The rows come from 4 hidden closed curves, with some noise, and rows from the same curve form a group. Each curve winds through 8 dimensions. The rows are also pushed far along 5 directions, which tell nothing about the answers.
In the rows, 128 means zero.
Some rows, each with its group after it:
116,126,130,135,122,101,129,124,122,115,124,118,139,128,134,123,131 : S
112,139,141,121,136,116,97,133,135,144,128,195,103,107,99,109,168 : Y
111,117,111,125,130,144,140,129,129,120,145,149,125,126,112,119,115 : E
112,131,128,94,120,116,125,149,140,134,123,137,128,128,109,117,118 : Y
108,125,133,142,130,137,126,127,105,101,139,147,104,140,111,121,114 : E
122,134,134,110,122,133,136,113,145,136,143,125,153,132,117,122,140 : E
139,137,123,122,144,138,124,160,128,129,131,140,120,120,120,134,132 : B
109,116,138,106,111,141,140,120,152,151,127,127,129,100,130,127,137 : S
118,140,117,123,128,133,125,174,147,139,129,134,114,121,146,125,133 : E
126,120,127,132,126,145,120,112,119,122,132,150,114,142,116,120,115 : S
146,127,127,138,127,118,142,126,122,116,114,90,119,138,137,132,129 : E
135,148,103,152,133,117,122,153,133,133,127,130,128,128,145,119,150 : E
119,77,104,124,131,138,156,122,133,114,131,85,118,127,138,153,84 : S
113,121,117,105,122,164,140,152,157,136,142,150,113,118,129,129,112 : E
136,151,114,149,118,112,134,144,125,122,118,89,140,152,156,110,139 : E
119,98,133,144,132,128,124,116,114,123,122,135,104,107,124,139,104 : S
118,99,126,137,128,145,142,125,121,132,127,105,112,117,129,123,106 : Y
166,86,99,164,152,131,132,112,133,132,121,116,110,112,151,153,113 : E
125,135,137,85,108,167,142,137,167,149,135,125,143,112,140,146,125 : E
110,123,140,92,104,147,138,109,131,144,123,151,136,112,118,116,126 : E
131,119,128,167,141,116,105,94,118,153,131,120,133,141,134,115,153 : B
144,148,128,180,147,87,98,146,105,103,118,134,111,140,140,129,142 : S
157,125,121,159,151,113,101,140,112,119,117,154,115,125,139,129,129 : B
131,127,128,108,128,122,136,146,141,112,125,134,122,125,140,149,119 : Y
127,123,132,124,122,141,138,120,142,124,131,139,118,122,145,142,130 : B
150,130,129,115,140,137,123,147,143,145,129,129,143,113,133,132,135 : B
132,122,121,141,126,117,143,124,135,133,123,92,141,122,157,127,140 : B
135,162,130,145,119,126,120,121,108,126,124,115,158,146,133,109,147 : B
125,151,120,158,134,98,109,157,103,119,113,109,110,142,124,122,134 : S
132,120,124,115,135,126,148,113,133,124,140,116,140,137,118,134,130 : S
116,101,122,128,132,145,137,113,130,110,140,143,98,130,113,144,100 : E
131,142,137,144,127,130,107,129,128,151,118,152,122,95,128,120,160 : Y
135,95,129,149,142,134,115,88,126,132,140,154,125,132,123,118,124 : B
111,162,132,94,112,121,149,177,131,126,125,85,149,144,140,126,123 : S
138,113,110,134,145,97,130,132,125,111,127,130,124,126,121,139,117 : B
139,124,139,124,140,135,128,114,126,136,140,122,143,129,128,144,129 : Y
120,116,135,121,138,147,128,132,129,119,135,152,92,124,118,142,129 : Y
91,144,146,96,110,109,142,113,119,107,139,115,140,172,94,108,130 : Y
144,109,133,128,147,125,114,138,125,127,121,143,107,107,123,157,107 : B
136,143,115,143,135,137,114,160,145,122,128,151,94,132,141,143,131 : E
163,94,130,145,152,141,121,120,118,156,125,118,142,115,158,134,111 : Y
140,135,131,148,134,140,125,138,118,130,125,108,121,139,151,137,132 : Y
126,151,130,125,113,150,121,152,126,139,118,131,135,118,149,130,127 : B
139,126,108,123,134,121,135,159,139,97,125,133,94,145,125,143,103 : E
138,118,130,127,119,153,128,129,138,137,124,108,132,133,156,140,101 : S
143,126,133,148,132,118,144,113,108,126,123,90,148,124,147,137,134 : Y
167,116,124,149,182,116,99,160,120,122,128,150,95,129,133,164,131 : Y
185,89,125,169,161,134,104,98,108,136,119,123,135,122,143,141,106 : B
124,131,124,93,113,126,148,147,149,116,123,116,130,130,144,148,114 : Y
111,146,137,112,126,123,140,138,117,102,140,145,118,150,97,114,122 : S
160,85,129,153,157,147,123,115,112,133,117,155,87,81,125,150,117 : S
139,109,146,154,123,130,118,76,116,143,121,116,146,124,141,117,133 : S
134,152,120,142,128,100,141,132,123,125,122,92,133,143,127,119,156 : S
155,118,148,122,116,165,131,98,143,177,120,93,175,94,164,135,139 : B
137,120,124,133,144,137,115,107,123,135,139,158,125,131,100,118,136 : E
126,123,130,128,122,122,138,114,120,127,121,117,127,127,132,134,126 : B
147,151,145,92,115,159,110,129,162,174,127,140,164,127,145,124,147 : E
107,121,128,115,119,112,160,115,111,100,131,87,130,159,117,124,117 : Y
112,133,141,130,134,112,132,111,112,140,142,122,150,130,106,109,145 : Y
134,132,138,137,130,130,121,136,115,135,119,119,134,107,133,132,130 : B
116,125,138,125,126,146,135,111,138,125,144,139,122,134,133,137,141 : S
113,119,146,107,124,140,148,116,124,144,140,131,150,108,125,121,127 : Y
146,135,127,147,133,114,121,133,118,107,126,111,141,145,137,128,118 : B
95,146,130,129,113,114,123,108,136,129,142,117,143,161,123,112,156 : S

New rows, each followed by its group:
109,163,115,145,126,93,115,161,118,75,132,166,95,164,108,106,136 : S
134,136,133,123,137,121,142,137,108,116,129,116,133,132,125,134,127 : S
148,100,122,124,158,140,126,155,130,140,133,150,121,89,135,153,103 : Y
123,147,140,126,142,123,109,162,132,162,131,140,127,124,133,114,158 : Y
122,132,132,115,114,143,113,143,131,152,112,146,118,106,127,121,122 : S
124,143,130,130,118,137,105,127,131,150,123,122,137,145,135,116,134 : S
143,146,128,117,128,136,131,157,142,141,123,115,126,126,133,127,135 : S
137,95,121,123,117,139,139,95,136,168,113,83,152,103,143,129,127 : S
117,148,138,114,119,109,121,149,125,133,120,127,139,127,125,113,134 : B
117,114,140,127,124,121,144,101,132,146,138,77,151,152,137,114,134 : Y
104,138,146,83,107,165,145,119,139,143,142,143,145,123,109,109,138 : B
122,98,122,127,143,116,157,125,126,100,144,92,126,138,121,147,102 : S
142,136,139,99,131,151,132,132,137,160,130,127,150,118,131,131,141 : S
149,150,128,139,138,128,120,141,136,119,130,142,130,121,140,149,147 : B
137,149,99,141,137,105,144,167,127,105,129,98,131,145,142,127,140 : B
105,152,144,152,122,89,118,92,93,129,131,118,159,156,109,81,169 : E
152,118,146,162,149,129,103,100,112,122,133,152,127,120,122,126,139 : B
123,122,136,121,131,134,130,133,125,138,136,140,136,130,141,117,120 : Y
168,119,114,163,147,127,95,124,131,145,117,120,133,131,154,137,135 : S
123,151,120,123,107,123,128,128,132,121,123,126,140,154,133,108,134 : S
126,123,127,110,131,128,149,111,135,125,142,123,140,138,113,129,133 : S
143,138,118,137,133,109,105,136,135,116,114,118,111,144,120,145,133 : Y
160,106,137,151,139,111,115,82,106,149,113,98,159,120,127,123,132 : Y
125,126,134,136,118,118,138,96,133,132,130,100,154,135,148,126,148 : S
150,93,123,119,142,154,123,136,133,121,120,156,88,108,130,165,87 : E
146,145,127,162,147,119,105,136,128,134,130,116,123,143,146,134,162 : S
136,82,111,145,142,134,150,87,112,124,130,93,125,125,129,149,114 : S
138,107,150,114,129,150,117,110,127,159,125,135,146,105,132,132,112 : S
104,92,118,132,123,133,137,111,117,101,134,125,107,145,109,123,85 : S
121,128,137,128,139,127,126,122,139,155,139,136,132,109,125,129,159 : Y
139,143,110,139,118,142,134,138,132,121,125,125,133,138,147,123,123 : E
117,165,138,146,127,102,122,137,103,125,124,111,143,131,116,110,164 : B
135,154,129,120,117,141,137,134,127,116,130,122,146,131,129,129,133 : E
112,149,130,125,123,146,120,148,131,118,142,162,114,140,116,106,135 : E
133,105,93,122,126,132,153,143,139,92,130,135,108,130,132,142,85 : E
166,124,134,147,154,148,105,142,134,133,124,148,105,107,147,168,127 : B
113,122,127,115,127,134,146,129,145,120,143,144,126,109,115,128,136 : E
120,116,100,133,127,134,151,131,135,101,144,125,130,133,132,132,111 : B
126,112,147,150,156,125,104,95,120,126,146,171,106,114,97,138,153 : E
122,143,129,94,122,135,123,149,149,126,136,176,125,126,116,130,118 : S
168,150,128,141,136,121,110,148,117,141,108,99,160,123,151,135,132 : B
140,124,136,101,123,130,120,115,148,141,122,127,141,131,130,140,128 : Y
127,132,128,142,140,120,108,140,118,110,135,163,111,145,121,121,118 : Y
138,127,99,126,131,132,139,145,129,109,131,118,130,144,126,138,98 : E
120,129,139,94,102,170,151,128,142,127,130,141,126,125,140,125,109 : S
119,117,139,102,91,151,149,109,132,136,117,105,151,126,141,108,102 : S
127,134,140,121,135,127,122,136,142,147,136,108,135,145,138,128,139 : Y
120,140,142,129,126,112,103,96,129,137,127,131,125,149,94,114,161 : Y
154,138,142,139,146,135,110,142,136,155,126,128,126,117,138,138,145 : S
109,119,127,124,120,127,134,129,116,111,123,152,101,116,112,130,108 : S
145,114,116,119,121,145,136,122,153,151,119,116,128,120,153,147,119 : E
157,111,107,140,153,103,125,160,136,130,117,86,128,127,157,160,107 : E
120,126,137,124,125,126,138,121,117,118,134,116,141,126,118,129,111 : Y
129,118,155,120,126,147,132,79,115,125,140,140,136,136,101,119,131 : B
136,172,138,109,120,136,120,158,147,158,123,127,137,131,131,115,162 : S
130,135,117,118,130,110,132,146,135,127,130,115,150,137,134,121,126 : E
131,152,138,129,131,121,111,152,127,159,126,115,150,139,143,110,142 : Y
127,146,103,127,133,132,128,179,149,128,134,124,115,137,140,134,126 : E
